All groups share one centre, and each spreads out both ways along 11 directions, with some noise.
In the rows, zero is written as 128.
Some rows, each with its group after it:
[108  61 125 151 153 143 110  94  73 103 119  94 124 119 115  89 162 172
 113  80]  Q_666
[167  78 129 118  70  69 122 187 142 113 116 166 166  70 168 139 153 138
  74 119]  Q_217
[130 120 123 182 181 122  87 126 121 150 109 176 134 115 118 134 165  79
  71 179]  Q_368
[100  83 117 156 172 152 125 135 121 106 116 189 182 120 119 170 118 103
 118 165]  Q_118
[138 123 148 123 128 100 107 174 143 133 110 157 126 126 116 144 114 119
 109 145]  Q_666
[106 157  80 177 134 125 107  60  91 128 131 132 121 155  89 105 109 115
 144 116]  Q_26
[143 161  83 158 137 146 119 107 183 126 102 166 140 143  74 188  53  96
  89 194]  Q_26
[152  77 137 147 154 155  62 203 125 117 136 172 197 156  71 142  84  76
 110 123]  Q_377
[105  66 132 141 129  93 127 166 149 112  97 173 157 120 113 172 125 135
  97 148]  Q_666
[ 91 114  94 156 163 121 154 143 161 147  97 119 147 109  95 154  98 133
  81 185]  Q_26
[112  85 147 127 160 166 120 214 110 119 179 188 178  79 151 135 127 142
 167  91]  Q_682
[139 161 117 129 169 150 133 105 120 142 122  91  98  96 152 107 148 125
 106 153]  Q_666
[113 119 184  94 151 173 173 111 154 151 125 106 106 155 162 160 162 127
 148 167]  Q_118
[127  80 152 137 210 154  94 136 114 143  97  73  92 118 142 141 148 105
  92 149]  Q_377
[175 159 119 136 108 137  85 100  85 151 130  79 142 184  80  62  98  96
 112 118]  Q_377
[ 98  93 163 126 161 150 145 202 140 171 158 138 133  88 146 129 140 165
 148 116]  Q_682
[205  99 136 147 113 155  98 132  74 177 137 144 158  55 175 111 109 142
  86 130]  Q_217
[ 83 172 108 128 126  72 157  89 110 102 110 120 129 153 147  90 206  84
 138 146]  Q_377
[125 112 143 112 107  84 136 191 176 122 129 149 129  99 154 137 177 128
 103 127]  Q_118
[132 136 147 116 173 129 124 198 153 151 107 125 127 107  94 146  70 146
 102 171]  Q_26
[150 123 158  94 123 150 126  86 106 112 128  76  53 113 162 108 153 195
 144  78]  Q_823
[139 140 154 105 160 138 119 114 104  74  94 167 125 134 116 144 118 133
 124 158]  Q_682
[181 162 122  85 164 167 118 130 102 110 128  59 109  99 177 138  87  87
 136 134]  Q_823
[109 101 127 105  86  87 156 149 194 104 107 106 143 171 118 156 153 105
 111 135]  Q_682
[107 144  96 154 156 138 141  49 107 120 119 121  90 112 170 142 160 109
 135 142]  Q_26
[147 100  86 158  69  97 111  86 125 131 107 106 142 150  97 120 108 131
  89 113]  Q_118
[151  95  99 177  76 109  96 142 139 163 144 157 168 127 107 120 129 108
  88 112]  Q_682
[113 156 104 174 124 109 147  94 143 193 106 111 107 115  89  99 120 172
  76 174]  Q_682
[138 110 129 122 165 143  76 182 106  99 148 142 119 107 133 153  78 114
 166  84]  Q_682
[194 152 115 128  94 160 101 112 124 121 127 118 172 164  77  95  90 111
  87 135]  Q_377
[144 148 117 173 154 189  99 140 132 160 180 172 156 113 111 102 141 105
 121 126]  Q_118
[ 96 106  84 161 106 118 145 139 151 132 140 126 175 136  87 110 125 136
 111 116]  Q_682
[151 114 128 110  45  99 159 141 149 120 127 157 199 143 120 116 137 136
  99 138]  Q_377
[135 101 218 120 114 138 117 158 142 187 144 160 124 169 128 125 180 130
 134 138]  Q_118
[123 154 130 162 144 108  99  76  83 136 104 209  98 131 115 159  94 129
 141 160]  Q_217
[144 168  92 119 127 151 154  72 104 129 138  56 107  97 182  96 141 127
 135 118]  Q_666
[148 150 145 138 122 129 108 150 142 162 144 137 132 143 112  98 157 105
 104 137]  Q_682
[159 149 142  96 108 133 108 160 106 117 156  98 151 160 131  84 133  88
 155  91]  Q_823
[153 160  82 174 110 154 103  81 117 141 141 143 143 138  68 100  80 136
 109 127]  Q_26
[176 141 159 136 125 130  80 125 124 157 112 131 114 157  98 106 140 105
  85 147]  Q_368
[155 169  97 153 163 129  93 166  77 152 150 169 164  74 146 108  92  89
 128 144]  Q_217
[130 157 153 124 138 120 103 141 130 153 116 146  88 152  68 139  58 165
 146 136]  Q_666
[138 154 115 150 148 118 112 149  87 156 145 165 163  99 157 111 138  76
 132 152]  Q_217
[166 181  96 115  94  73 102 134 145 109 100  71  67 118  80  87  86 173
  90  95]  Q_217
[128 166  99 155 120 139 124  79 144 116 128 168 156 176  88 128 143  73
 111 165]  Q_377
[104 126 125 132 180 129 139 108 161  84 102 142 121 130 152 156 205  71
  95 177]  Q_666
[158 155 163 134 143 116  73 154  97 131 153 181 100 110 141  83 192 115
 127 101]  Q_823
[146 137 133 117 158 155 118  91  96  95 113 126 116 116 148 131 132 126
 124 138]  Q_118
[158 154  84 119  94  98 137 177 150 145 124  67 156 102 109  94  78 130
  91 128]  Q_118
[ 89 138 154  97 170 149 183 205 155 174 136  91 167 137 120 141  83 116
 158 175]  Q_823
[126 122 122 109 139 104 139 142 123 103 123 101 128  99 187 125 175  97
 120 125]  Q_666
[115  73 135 126 107 133 157  73 168 104  75  97 150 194  94 157 153 119
  78 169]  Q_368
[133 120 162 130  91 126 160  70 145 173 109 133  83 130 140 140 146 190
 112 154]  Q_666
[118 120 167 134 122 114 130 125 105 155 131 163  74  84 132 110 141 230
 136 100]  Q_217
[164  83 183 120  86 115 105 145 130 163 107 129 156 177 108 118 152 121
  87 143]  Q_368
[183  84 144 123 156 175 109 155 106 141 124 153 183  88 182 174 107  78
  99 172]  Q_217
[104  75  86 183 130  97 112 124  93 117 129 184 180  92 142 126 163 108
 105 119]  Q_823
[160 132 130 150  83 119 121 104 103 192 145  89 140 136 138  58 169 123
  97 119]  Q_217
[114 102 180  95 153 113 126 138 108  91  95 123 111 147 112 121 147 165
 124 123]  Q_368
[168  91 195 108 101 121 129 178 120 198  99 133 183 155 108 118 112 130
  77 184]  Q_823
[170 155 132 140 115 157 106 130 135 166 143 145 133 131  96 122  80 133
 117 137]  Q_823
[153 104 109 112 206 181 117 168 109  99 119  99 154  64 170 170  72  95
 114 152]  Q_217
[124 149  85 115 176 170 155  96 113  77 140  80 100  58 190 125 142 141
 137 110]  Q_26
[107  88 176 124 120 109 150 110 110 170  85 120 146 182 103 126 138 146
 111 173]  Q_368
[111 119 133 121 137 106 118 211  95 157 155 129 173 121 147 115 105  88
 173 107]  Q_666
[139 160  74 160 121  98  94 104 118 115 132 162 117 113 144 143 120  72
 129 127]  Q_368
[ 92 108 124 145 127 116 153 163 132 159 128 159 155 105  96 137  79 185
 133 140]  Q_823
[107 149 127 150 136 108 144 104 163 145  95 112 128 175  80 101 182 106
  73 180]  Q_682
[113 162 167 120 193 151 124 137 136 159 134 112  66 124 145 131 155 115
 144 147]  Q_377
[143 161 124 119 150 200 150 168 154 171 181  96 126  89 138 119  91 151
 148 124]  Q_368
[131 113 151 115  74 114 150 105 121 164 126 109 145 172 144 119 145 116
 140 133]  Q_368
[134 140 105 119 147 140 149 143 114 120 118  93 163  97 121 107  97 147
 105 146]  Q_377
[ 96 185 101 164 181 121  99 126  93 129 141 147 119 138  92  87 135  96
 148 126]  Q_217
[183 168 157 106  99 108  73 129 129  99 121 157  90 163  97 121 117 115
 127 111]  Q_26
[170 133 123 121 149 143  92  90 131  85  93 109  80 122 118 144 112 134
  92 128]  Q_377
[ 84 136 126 145 152  83 126 141 157 132 109  97  94 148  97  99 192 116
  98 133]  Q_682
[125 109 160 105 140  41  85 158 105  97  53 134 108 166  83 146  99 113
 107 148]  Q_368
[136 149 119 140 130  65 102  95 109  98  86 147  74 106 126 117 156 147
  86 132]  Q_682
[ 91  89 156 183 178 140 117 119  85 184 128 152 152 134 117  78 212 123
  97 153]  Q_823
[154 188 159 125 138 113  90 109 129 155 117 129  74 177 103 108 149  91
 124 150]  Q_377
[159 175 111 138 132 181 121  77 128 133 165  94 101 128 150  93 164 105
 128 109]  Q_368
[ 85 150  97 161 149 139 139 182 142 132 174 189 168  92  85 104 104 163
 152 115]  Q_26
[158  70 145 123 108 110 100 156  67 129  97 127 204 149 102 101  99 117
  96 132]  Q_118
[140 116 108 142 158 115 108 157 161 122  96 107 117  99  93 136 111 138
  57 150]  Q_217
[109 134 122 161 153 140 138 122  91 176 140 187 150  99 145 145  99 132
 153 163]  Q_217
[179 124 158 101 130 138 115 156  76 144 123 129 116  63 151 117  71 202
 124 114]  Q_823
[ 98 155 149 142 178  88 127 136 150 138  75 164  75 110  85 135 140 169
  78 189]  Q_682
[159 142 117 141 146 151 122 186 125 205 143  90 174 103 127 103  86  95
  99 159]  Q_666
[134  88 131 146 143 139 113 128  79 134 124 121 135  85 128  99 125 180
 112 103]  Q_368
[118 156  78 121 156 150 145 138 138 108 139 101 125  95 134 159  53 123
 160 125]  Q_823
[147 173 132 121 167 118 121 133 146 120 106 142  81  84 147 139 143 131
  92 168]  Q_666
[135  97 148 125 136 113 114 167  77 142 111 137 156 106 114 114  82 161
 123 132]  Q_118
[168 128 105 120  68 122 145  93 148 155 113  44 142 151 130 100 135 114
  83 136]  Q_118
[ 90 138  79 144 104  94 151 108 123 122 118 122 158 156 103 130  96 114
 148 131]  Q_377
[124  53 172 116 132 166 147 176 142 143 134 113 181 133 126 121 147 155
 103 130]  Q_368
[ 96  92 151 127 141 113 152 148 149 116 131 153 140 114 179 129 239 106
 113 138]  Q_26
[111  90  89 150 127 155 144  59  88 128 126  81 145 129 156 132 120 120
 143 116]  Q_26
[138 163 144 101 137 128 125  98 126 136 111  55  81 175 125 111 133 104
 136 133]  Q_26
[160 120 151  94  87  75 110 182 141 122 106 106 139 148 116 110 135 111
  97 122]  Q_118
[104  84 148 105 152 166 141 125 163  89 104  73 124 178  77 134 130 157
 115 115]  Q_666
[131 118  90 148 130 124 115  99 112 111  98  95 165 160  94 113 113  85
  91 147]  Q_377
[123 164  75 166 150 136  86  56  81  70 136 186 103 123 129 144 109 101
 166 105]  Q_26
[127 153 164 134 166 110 110 184  79 189 132 147 133 102 123  79 130 140
 129 147]  Q_823
[111 131 120 164 163 116 102  91  95 138 104 159  77 106 106 147  89 171
 130 136]  Q_118

New rows. What belongs after each?
[123  95 150 100 152 133 164 191 147 137 114 108 156  79 150 139 125 155
  99 161]  Q_377
[121  99  91 168 161 129 102 172  65 150 161 135 153  39 163  99 113 142
 139  86]  Q_368
[ 97 115 114 138 133 103 130  74  99  95  86 137 140 177  92 141 112 118
 130 147]  Q_368
[109 161 117 110 126 178 184 129 171 152 154 112 153 144 126 161  78 121
 170 160]  Q_666
[137 164 131 132 137  76 118 132 131 177  73  54  69 133  68  81 101 175
  70 154]  Q_26
[135 116 143 123 106 147 125 116 137 115 140 157 116 131 125 152 113 158
 145 107]  Q_118
[169 152 134 131 115 133 111 134 152 131 107 186 147 145  77 162  57 124
  95 179]  Q_682
[ 70 127  86 125 176 111 152 153  90 101 122  98 142  93 131 127  80 143
 167 116]  Q_823
[176 166 118 113 124 122 113 175 132 118 137 154 129  74 132 134  73 145
 119 122]  Q_666
[133 129  94 149 111  90 128 152 161 140 106 134 141 105  96 140  93 137
  82 153]  Q_217
[157 139 106 154 179 142  78 127  64 125 133 134 138  89 148  97 134  90
 108 127]  Q_217
[146  91 158 153 136 158 104 171  94 213 133 121 195 157  74  95  77 129
 108 153]  Q_368
[112 144  46 185 123 110 116 114 136 154 140  98 145 133 103 109 117  77
 108 124]  Q_682
[131 161 100 167 126  88 117 109 127 155 116 144 112 106 113 102 155 126
  84 153]  Q_682
[157 152 135 132 132 190 109  77 120 140 139 110 125 178 101 119 110 106
 138 130]  Q_118
[191 116 121 143 112 129  91 154 109 154 130 123 137  72 129  92 117 158
  69 115]  Q_217
[ 95 154 150 151 202 141 104 154  89 131 149 215 131 114 132 132 148 100
 171 146]  Q_217
[131 167 134  90 124  71 123 126 132  55  96 127  79 134 134 119 161 127
 127 110]  Q_682
[144 156  81 161 149 138 106 116 163 104 114 175 141 117  84 152  98 106
  77 167]  Q_26
[149 110 152 156 113 119 106  82 133 180 109 139  65 130 130 151 127 159
 105 138]  Q_377
[152  76 167 121 199 151 121 125  78 151  67 100 142 100 153 144 125 121
  66 202]  Q_823
[ 98 152 171  87 148  95 103 178 147  87 125 143 112 206  95 138 145  70
 177 115]  Q_26
[102 131 183  84 169 142 139 205 162  73 127 177 150 147  98 137 144 141
 147 135]  Q_682
[173 154 112 142 154 159  69 106  97 109 143 126 132 141 140 101 157  43
 114 116]  Q_823
[159 144 142 149 127 130  98 173 103 160 161 200 135  66 133  98 130 163
 120 115]  Q_682
[152 183  81 168 131 155 119 100 126 164 138 147 171 141  88 109  91  81
 103 180]  Q_682
[164 118 156 129 147 163 132  87  90 172  95 126 137 114 145 131 115 144
  87 191]  Q_118
[148 114 146 106 127 159 104 124 149  75 111 124 100 162  62 155  60 177
 130  98]  Q_217
[138 142  84 175 164 168 112  96 122 157 136 128 139 112 128 134 112  84
 104 161]  Q_823
[140 122 128 122 153 121 103 130  88  95 120 109 134 117 156  91 182  96
 111 109]  Q_118
[139 113 110 157 146 137  92  92 112  76 125 157 131 125 127 120 182  99
  96 116]  Q_368
[152 111 154 124 190 168 100 172 133 126 124 119 104  78 123 133 117 162
  89 135]  Q_217
[109 103 168 123 157 140 120  94 110 109 111 129  67 135 123 131 156 184
 138 106]  Q_217
[130 100 179 132  91 143 129  92 106 190 139 107 118 186 113 101 144 159
 144 114]  Q_666
[169 168 139 131 130 111  88 158 109 155 148 153  92  87 147 106 122 129
 127 113]  Q_682
[136  99 168 113 147 148 124 137 105  90 114 189 154 118 123 141 130 161
 124 142]  Q_682
[128 158 136 136 155 121 152 127 118 147 121 157 147  87 154  90 194 124
  86 185]  Q_377
[ 63 136 129 155 164 102 148 154 143 147 132 152 111 113 106 112 167 154
 128 138]  Q_217
[135 156 138 106 137 151 117  74 106 109 113 111 101 187 113 153  76 107
 172 129]  Q_217
[152 124 186 115 131 104  87 135 100 105  94 194 114 147  81 122 121 170
 107 136]  Q_368
[157 133 186 136 172 137 123 119 118 187  86 162 108 108 145 142 151 123
  67 225]  Q_118
[156  81 163 102 114 155 129 170 115 132 156 123 162 105 172 111 162 133
 129 100]  Q_217
[124 109 175 126 157 115 105 173  82 173 117 117 135 133 123  98 129 130
 128 137]  Q_368
[108 109 139 136 144  87 123 135 127 128 113 130 126 126 157 115 220  88
  96 144]  Q_217
[135 140 143  94 129 124 132 134 123  52 110 174 153 138 111 134 129 137
 131 133]  Q_682
[146 119 102 154  60 113 110  92 142 133 130 124 169 199  91 111 140  75
 106 120]  Q_823
[ 95  84 126 104 130 113 174 140 173  94  99 136 133 113 170 208 129 122
 131 160]  Q_26
[144  92 134 176 165 186  90 135  83 139 147 196 175  91  99  97 132 167
  95 122]  Q_368
[145  88 165  75  90 116 165 168 165 111 103 122 164 138 148 167 123 130
 108 154]  Q_118
[190 124 134 141 111 144  64 127 130  84 142 185 140 133 110 114 155 104
  92 103]  Q_368
[133 124 107 110  99  94 130 142 154  53 100 146 192 175 101 139 140  67
 101 147]  Q_377
[166  80 100 125 112 150 110  93  91  70 111 164 184 124 152 193  61  88
 139 131]  Q_682
[125 135 105 142  98  51  85 188 151 110 132 146 108 120  94 112 133 126
 117  77]  Q_118
[147 150 133 146 128 137 121 114 101 100 121 226 181 115  95  95 151 147
  88 163]  Q_682
[160 173 142 118  93  81 138  91 134 170 104 127  78 115 182 139 161 109
 105 172]  Q_666
[114 120 117 140 156 138 122 145  54  97 163 169 153  55 174  88 164 158
 158  80]  Q_682
[106  76 173 128 191 152 119 162 114 153 110  57 110 132  96  89 152 169
  95 123]  Q_666
[143 110 118 160 169 153  95 131  72 130 136 181 152  75 145 132 101 130
 127 133]  Q_217
[128 195 134 115 147 104 123 144 178 130  93 132  87 154  61 142  83 133
 103 179]  Q_682
[155 156 112 154 119 141 115 129 184 118 133 220 147 118 100 165 121 108
  88 173]  Q_26
[125 179 154  96 118  87 119 213 187 158 150  91  61 127 107 108 124 149
 144  94]  Q_682
[101  56  97 134 115 134 152 138 160  70 110 149 179 117 104 174  99 155
 114 120]  Q_666
[156 149 164 106 170 114  87 173 122 139 105  85  82 126 105  98 127 131
  95 132]  Q_666
[ 64 132 115 121 182 117 156 146 141 137 119  54  78 116 133 126 133 144
 149 121]  Q_682
[167 104 150 108 155 159 104 131  72 118 137 100 140  96 203 113 168  89
 128 116]  Q_217
[190  89 135  94 156 137  96 193 112  82  96 104 139  58 139 135  85 158
  69 121]  Q_26
[113 146 146 152 144 137 112  58 107 154 107 128  59 151  80 122 107 190
 133 129]  Q_217
[157 117 158 101 143 184 129 173 143 116 157 129 167 130 130 118 141 115
 125 125]  Q_377
[101 139 103 169 171 128  94 117  77 147 132 137 145 157 100 112 104  73
 153 133]  Q_666
[137 123 123 161 161 119  96  78  85 163 100 103  80 112 142 120 140 127
  98 144]  Q_682
[ 83 141  89 118 161 106 128 153 156  55 124 137 127 136 121 165 124  79
 157 118]  Q_823
[100 119 172  92 158 145 152 154 129 143 126  71  79 119 125 121 111 198
 160 108]  Q_682
[ 83  89  68 170 118 116 134 129 151 131 122  90 153 142  70 130  87 140
 114 109]  Q_682
[107 123 138 108 170 160 134 168 138  98 142 104 115 109 111 123 115 170
 149  93]  Q_217
[162 134 119 152 130 134 125  81 131 138 105 157 114  89 143 146 136 138
  71 176]  Q_118
[160 129 185  93 160 172 149 133 116 189 126  93 128 120 210 153 142  78
 134 189]  Q_217
[146 137 121 118 169 102  88 196 139  82  97 153 126  98  77 143  73 139
  89 141]  Q_26
[167 143 131 110 144 130  95  67  94 108  87  68  76 156 141 134 111  94
 117 134]  Q_26
[112 108 163 118 183 129 126 207 129 192 117  60 127 125 103 108 106 137
 112 149]  Q_666
[151 169 135 113 157 136 111 166 185 114 125 166 110 125 124 181 107  77
 116 172]  Q_823
[110  92 114 143 101 161 181  86 164 155 110 111 165 158  92 157  82 166
 105 169]  Q_368
[ 79 202 108 137 204 163 133 107 121 116 158 127  94 144 125 130 131  79
 196 134]  Q_26
[ 92 129 127 163 143 117 133 129 124 173 123 134 145 155  77 107 124 134
 118 153]  Q_823
[128 108 132 165 123 108 103  84 118 138  99 144  98 139  94 116 152 162
  83 130]  Q_217
[131 157  96 102 108 111 137 183 170 106 130 109 150 133  91 142  54 124
 138 125]  Q_217
[127 104 105 131 194 178 147 129 113 102 137  95 143  45 194 123 170 129
 104 135]  Q_26
[150 139 172  73  97 127 168 173 160 142 132 101 142 121 150 114 146 154
 123 140]  Q_377
[126 140 114 140 123 160 136 158 128 148 175 138 187 129 128  93 141 101
 139 121]  Q_682
[140  76 124 145  92 117 109 159 131 165 143 121 124 101 128 144  88 166
 129  86]  Q_682
[142 129 145 112 113 101  99 130 136 136 115  54  61 161 110 110 124 136
 129  85]  Q_682
[130 118 136 135 122  96 107 143 149 108 105 151  80 102  82 126 114 204
  94 107]  Q_217
[124 148  90 161  77  83 106 111  96 130 149 152 119 117 113  84 124 153
 142  72]  Q_823
[126 104 130 143 140 131 119  96 134 121 105 124 124 146 128 143 161 105
  96 151]  Q_823
[141  75 161 139 167 168 118 141 167 145 112 136 115 109 138 181 135 131
  86 162]  Q_377
[120 160 131 134 136 169 141 162 178 147 167 155 170 159  93 119 134  96
 133 148]  Q_26
[118  68 126 141 107 137 145 136 117 144 141 103 142  80 142  90 159 204
 110  83]  Q_217
[157 135 129 122 141 152 148 130 109 138 126 115 143  65 149  95 135 172
  87 146]  Q_377
[145 132 131 107  80  96 128 123 148  68 118 150 170 176 117 111 188  81
 104 124]  Q_682
[ 85 112 139 116 154 147 154 124 169 103 108 118 101 152  75 166  87 185
 138 131]  Q_823
[194 131 169 139 168 178  86 144 116 181 127 157 148 118 141 128 137  80
  73 187]  Q_823
[125 143 131 127 181 139 117  92 107 120  97 131 109 145 143 173 111  73
 137 178]  Q_217
[138 153 114 114 141  93 113 154  96 119 120 112 131 115 154 114 124  87
 134 131]  Q_823
[117 125 153  88 180 167 119 153  95  67 139 117 127 136 124 121 115 138
 177  94]  Q_682
[110  75 128 151 152  91 113 182 137 156  89 127 150 119  92 149  99 124
  79 161]  Q_666
[160 164 124 119 143 162 118  64 105 118 101 103 131 172 111 136  85  90
 121 170]  Q_682
[114 145 102 137 142 136 143  67 126 109 106 120  88 118 121 146 109 165
 125 137]  Q_666
[140 165 111 144 112 101  92  85  73 110 132 172  97 123 135 119 114 123
 163 100]  Q_666
[175 157  85 135  74 110 106 119 121 124 119 137 175 159 102 140  46  76
 124 140]  Q_217
[171 113 177 110 145 132  94 184 137 121 129 179 158 127 160 142 187  55
  94 159]  Q_823
[136 135 132 139 117 110 101  89  98 108 114 195 166 196 131 161 137  25
 146 162]  Q_217
[147  87 165 149 148 153 114 130 137 198 113 106 119 132 131 136 141 125
  84 165]  Q_377
[122 137 168 111 139 108 150 108 136 158 114 117  72 115 184 138 192 132
 126 157]  Q_26
[ 73 134 147 138 175 107 126 145 116 113 134 175 110 126 134 123 184 120
 157 126]  Q_217
[114 109 177 130 164 118 121 115 138 135  96 140  54 114 121 139 165 189
 102 139]  Q_217
[149  86 198 113 163 178 105 130  78 127 143 172 125 115 180 139 168 130
 150 118]  Q_217
[145 106 170 128 135 144  91 122 158 131 123 138  96 178 117 163 153  88
 119 134]  Q_377
[117  59 119 146  97  75 113 157 117 131 101 153 158 124 105 155  91 153
 111 117]  Q_666
[137 126 139  98  85  92 122 116 139  98 106  71  79 162  95 104 124 172
 123  83]  Q_682
[120 130 186 117 142 103 139 156 130 184 115 136 112 133 151 126 169 124
 124 168]  Q_368
[136 149 136  98 131 192 147 108 135 122 154  67 132 162 127 101 136 118
 153 110]  Q_666
[160 137  65 160 115 121  91  71 142  72 107 153 108 112 104 150 104 122
  83 121]  Q_368
[137  95 149 131  83 131 127  97 143 127 115 177 159 188 102 175  99 117
 134 149]  Q_217
[153 108 140 118 113 132 115 182 125 141 129 124 156 119  90 123  58 169
 117 114]  Q_26
[145  93 101 157  76  96 114  78 126 126 106 129 149 154 117 127 145 107
  86 128]  Q_823
[132 146 131 130 161  97 103 176 172 159 114 131  84 114 142 188 103  75
 120 165]  Q_682
[181 172 103 108  70 120 106 143 139 119 137 122 176 181  89 129  51  66
 136 129]  Q_217
[121 111 103 172  78  49 102 110 152 114  90 181 142 160  80 130 159 110
  70 144]  Q_217
[163 122 111 167  94 172 121 124 122 184 164 158 202 137 105 101 108 112
 104 139]  Q_682
[160 144 109 116 159 187 112 101 105  67 141 112 116  93 137 110 118 151
 128  94]  Q_377
